There are 5 hidden switches. A switch that is on adds its own fixed numbers to the row, and there is some noise. The rows also spread widely along 6 directions, which tell nothing about the answers.
Known rows, each followed by its switches (1 for on, 0 for off):
.03,.00,.11,-.08,.15,-.11,-.01,.02,.15,.06,-.02,.06,-.15,-.13,.33,-.13,-.03 => 0 0 1 0 0
-.05,.18,.12,-.09,.16,-.13,-.10,-.04,-.06,.04,-.11,.04,-.07,-.03,.25,.16,-.08 => 0 1 1 0 0
-.05,-.21,.25,.03,.21,-.24,.02,.11,.27,.11,-.28,-.14,.03,-.01,.43,-.39,-.20 => 0 0 0 1 0
-.03,-.27,.40,.09,.26,.31,-.14,.02,.04,-.06,-.28,-.09,-.20,-.38,.21,-.40,-.10 => 0 1 0 0 1
-.12,.49,-.09,-.21,.06,-.09,-.11,-.05,-.09,.31,-.04,-.01,-.13,-.08,.15,.53,.02 => 1 0 1 0 0
-.05,.30,.11,-.32,.32,-.44,-.17,.01,.10,-.14,-.07,-.39,-.03,.14,.20,.21,.01 => 0 1 0 0 1
-.28,.20,.33,-.17,.20,-.48,.23,-.22,.55,.55,.05,.07,-.18,-.30,.71,-.09,-.49 => 1 0 1 1 0
-.49,.17,.69,-.33,.40,-.31,-.07,.07,.35,.22,-.17,-.50,-.39,-.03,.42,.12,-.39 => 1 1 1 1 1
-.15,.17,.25,-.26,.28,-.45,.07,-.11,.19,-.07,.15,-.09,-.18,-.03,.48,.10,-.33 => 1 1 0 0 0
.01,.16,.03,-.27,.22,-.57,.04,-.06,.29,-.04,.14,.03,-.08,.06,.49,.01,-.10 => 0 0 1 0 0
.10,.22,-.21,-.10,.03,-.04,-.15,-.05,-.10,.13,-.15,.15,.08,-.11,.11,.28,.20 => 0 0 1 0 0
.10,.00,.13,-.25,.31,-.06,-.10,-.04,.52,.20,-.11,-.51,-.16,-.53,.32,-.19,.02 => 0 0 0 1 1
.04,.05,.01,.05,.15,-.72,-.04,.18,.03,-.06,-.25,-.10,.29,.55,.25,-.13,-.07 => 0 0 0 0 0
-.19,.30,.25,-.25,.24,-.30,.08,-.19,.25,.14,.12,-.06,-.24,-.18,.40,.21,-.32 => 1 1 1 0 0
-.03,.09,.13,.05,.14,-.24,-.07,.01,-.09,.05,-.27,.08,.06,.14,.19,.01,-.11 => 0 1 1 0 0

New rows. What belongs after each?
-.20,-.01,.40,-.13,.29,-.11,-.13,.15,.25,.19,-.26,-.35,-.16,-.13,.34,-.23,-.10 => 0 0 0 1 1
.01,.37,-.01,-.23,.17,-.51,.11,-.16,.41,.31,.12,-.07,-.11,-.15,.38,.03,-.08 => 0 0 1 0 0
-.31,.10,.44,.01,.25,-.17,.11,-.14,.26,.23,-.01,-.04,-.28,-.17,.41,-.21,-.41 => 1 1 0 0 0
-.05,-.27,.40,.13,.22,-.17,.14,-.14,.45,.29,-.29,.03,-.06,-.28,.53,-.49,-.40 => 0 1 1 1 0
.03,.15,.04,-.07,.26,-.14,-.04,-.03,.08,.08,-.17,-.26,-.01,-.07,.11,-.07,-.02 => 0 1 0 0 0
-.24,-.17,.43,.00,.13,.07,-.17,.12,-.02,.15,-.38,.26,-.11,-.12,.45,-.10,-.15 => 0 0 1 1 1
-.03,-.06,.28,-.23,.27,-.04,.13,-.06,.59,.14,.15,-.26,-.48,-.48,.38,-.22,-.19 => 1 0 1 0 0
.16,.09,-.03,-.14,.17,-.51,.13,-.10,.51,.17,.00,-.21,-.01,-.08,.30,-.17,-.04 => 0 0 1 0 0
-.15,.23,.13,-.02,.10,-.02,-.14,.19,-.14,.21,-.24,-.04,-.12,.10,.10,.11,.07 => 0 0 1 0 0
-.10,.05,.21,-.02,.17,-.31,.06,-.15,.17,.11,-.08,.18,-.06,-.07,.42,-.15,-.27 => 0 1 1 0 0
-.09,.18,.25,-.16,.25,.05,.01,-.13,.20,.20,.00,-.08,-.33,-.35,.24,-.08,-.09 => 0 1 1 0 0
-.17,.28,.25,-.25,.30,-.33,.00,-.23,.40,.36,-.13,-.19,-.06,-.35,.45,.08,-.24 => 0 1 1 1 1
-.02,.04,.07,-.03,.11,-.26,-.26,.09,-.23,-.17,-.25,.23,.19,.24,.32,.10,.04 => 0 0 0 0 1
-.15,.01,.30,-.01,.21,-.08,-.07,.04,-.02,.07,-.22,-.02,-.14,.05,.17,-.10,-.13 => 0 1 1 0 0
-.12,.39,.04,-.07,.18,-.14,-.12,-.03,-.15,.20,-.17,.00,-.03,.03,.13,.28,.00 => 0 1 1 0 0
-.09,-.05,.21,-.10,.15,-.29,.01,.02,.17,.15,-.13,.21,-.01,-.08,.55,-.04,-.17 => 0 0 1 1 0
-.16,-.22,.42,-.04,.30,-.41,-.20,.24,-.19,-.49,-.27,-.04,.06,.45,.37,-.13,-.18 => 0 1 0 0 1
-.09,.23,.17,-.10,.17,.03,.07,-.21,.30,.34,-.06,-.22,-.28,-.42,.16,.05,-.17 => 1 1 1 0 0
-.15,.06,.31,.09,.23,-.40,.00,-.03,.53,.52,-.39,-.37,.06,-.14,.38,-.46,-.20 => 0 0 0 1 1
-.13,.06,.17,.07,.17,-.06,-.07,.01,-.13,.06,-.22,.14,.02,-.01,.23,-.10,-.15 => 0 1 0 0 0
.12,.33,-.28,-.08,.04,.03,-.15,-.08,-.18,.18,-.14,.01,.09,-.19,.05,.26,.20 => 0 0 0 0 0
-.25,.30,.19,-.09,.09,-.09,-.02,-.06,.10,.33,-.01,.07,-.25,-.12,.32,.17,-.16 => 1 0 1 0 0
-.15,-.03,.34,-.02,.29,-.05,-.03,.03,.13,.17,-.31,-.22,-.06,-.12,.28,-.17,-.22 => 0 1 0 1 0
-.20,.46,-.03,-.24,.12,.01,-.14,-.03,-.24,.16,.01,.09,-.15,-.12,.24,.50,.01 => 1 0 0 0 0
.07,-.07,.05,-.15,.17,-.33,-.01,.05,.22,-.15,-.02,-.23,-.04,.03,.29,-.01,-.09 => 1 0 0 0 0
.16,-.03,-.03,-.18,.23,.05,-.05,.00,.16,-.05,.03,-.19,-.14,-.31,.22,-.13,.09 => 0 0 0 0 0
.06,-.19,.13,-.03,.10,-.06,-.07,.11,.03,-.10,-.12,.14,-.08,-.02,.33,-.16,.01 => 0 0 1 0 0
-.06,-.17,.42,-.18,.34,-.14,-.15,.12,.32,-.05,-.39,-.56,-.11,-.07,.20,-.10,-.09 => 0 1 1 1 1
-.06,-.02,.26,-.26,.22,-.32,-.18,.11,.08,-.26,-.28,-.48,-.01,.20,.09,.28,-.05 => 1 1 1 0 1
-.06,-.05,.30,-.03,.22,-.20,-.18,.02,.08,-.07,-.30,-.15,.00,.04,.17,-.08,-.06 => 0 1 1 0 1
-.32,.32,.46,-.06,.26,.16,.01,-.23,.39,.57,-.15,-.32,-.47,-.56,.16,-.11,-.24 => 1 1 1 0 1
-.12,.33,.07,-.18,.14,-.31,-.01,-.17,.05,.14,.00,.00,-.05,-.09,.29,.36,-.20 => 1 1 1 0 0
-.17,.26,.17,.11,.13,-.04,-.07,-.04,-.06,.37,-.35,-.07,-.03,.03,.03,.01,-.09 => 0 1 1 0 0
-.19,.14,.31,-.21,.29,-.23,-.07,-.10,.12,-.06,-.01,-.14,-.15,-.14,.37,.15,-.23 => 1 1 0 0 1
.15,.03,-.06,-.16,.19,-.28,-.02,-.01,.14,-.08,.00,-.07,.00,-.07,.33,-.06,.02 => 0 0 0 0 0
-.21,.12,.33,-.06,.18,-.15,-.22,.09,-.23,-.03,-.31,.06,-.02,.18,.22,.12,-.10 => 0 1 1 0 1
-.39,.31,.51,-.09,.24,-.34,.03,-.17,.30,.38,-.07,-.13,-.26,-.14,.37,-.02,-.39 => 1 1 1 0 1
.00,.22,.10,-.35,.25,-.09,-.26,-.01,-.01,-.10,-.13,-.31,-.10,-.11,.06,.38,.12 => 0 1 1 0 1
-.30,-.04,.50,-.09,.31,.01,-.26,.21,-.29,-.27,-.20,.05,-.18,.12,.32,-.03,-.14 => 0 1 0 0 1
-.07,.24,.15,-.37,.22,-.28,-.01,.03,.33,.07,.09,-.45,-.31,-.03,.24,.21,-.06 => 1 0 1 0 0
-.05,-.06,.28,.08,.20,-.15,.03,-.07,.18,.08,-.18,-.03,-.09,-.10,.30,-.28,-.20 => 0 1 1 0 0
-.29,.17,.32,-.20,.19,-.22,-.01,.11,.26,.34,-.16,-.16,-.18,-.02,.41,.17,-.26 => 1 0 1 1 0
.01,.18,.03,-.13,.11,-.29,-.03,.02,.15,.18,-.08,-.04,-.07,.02,.27,.04,.02 => 0 0 1 0 0
-.33,.30,.27,.08,.12,-.34,.01,-.14,-.13,.27,-.17,.46,-.03,.09,.46,.01,-.30 => 0 1 1 0 0
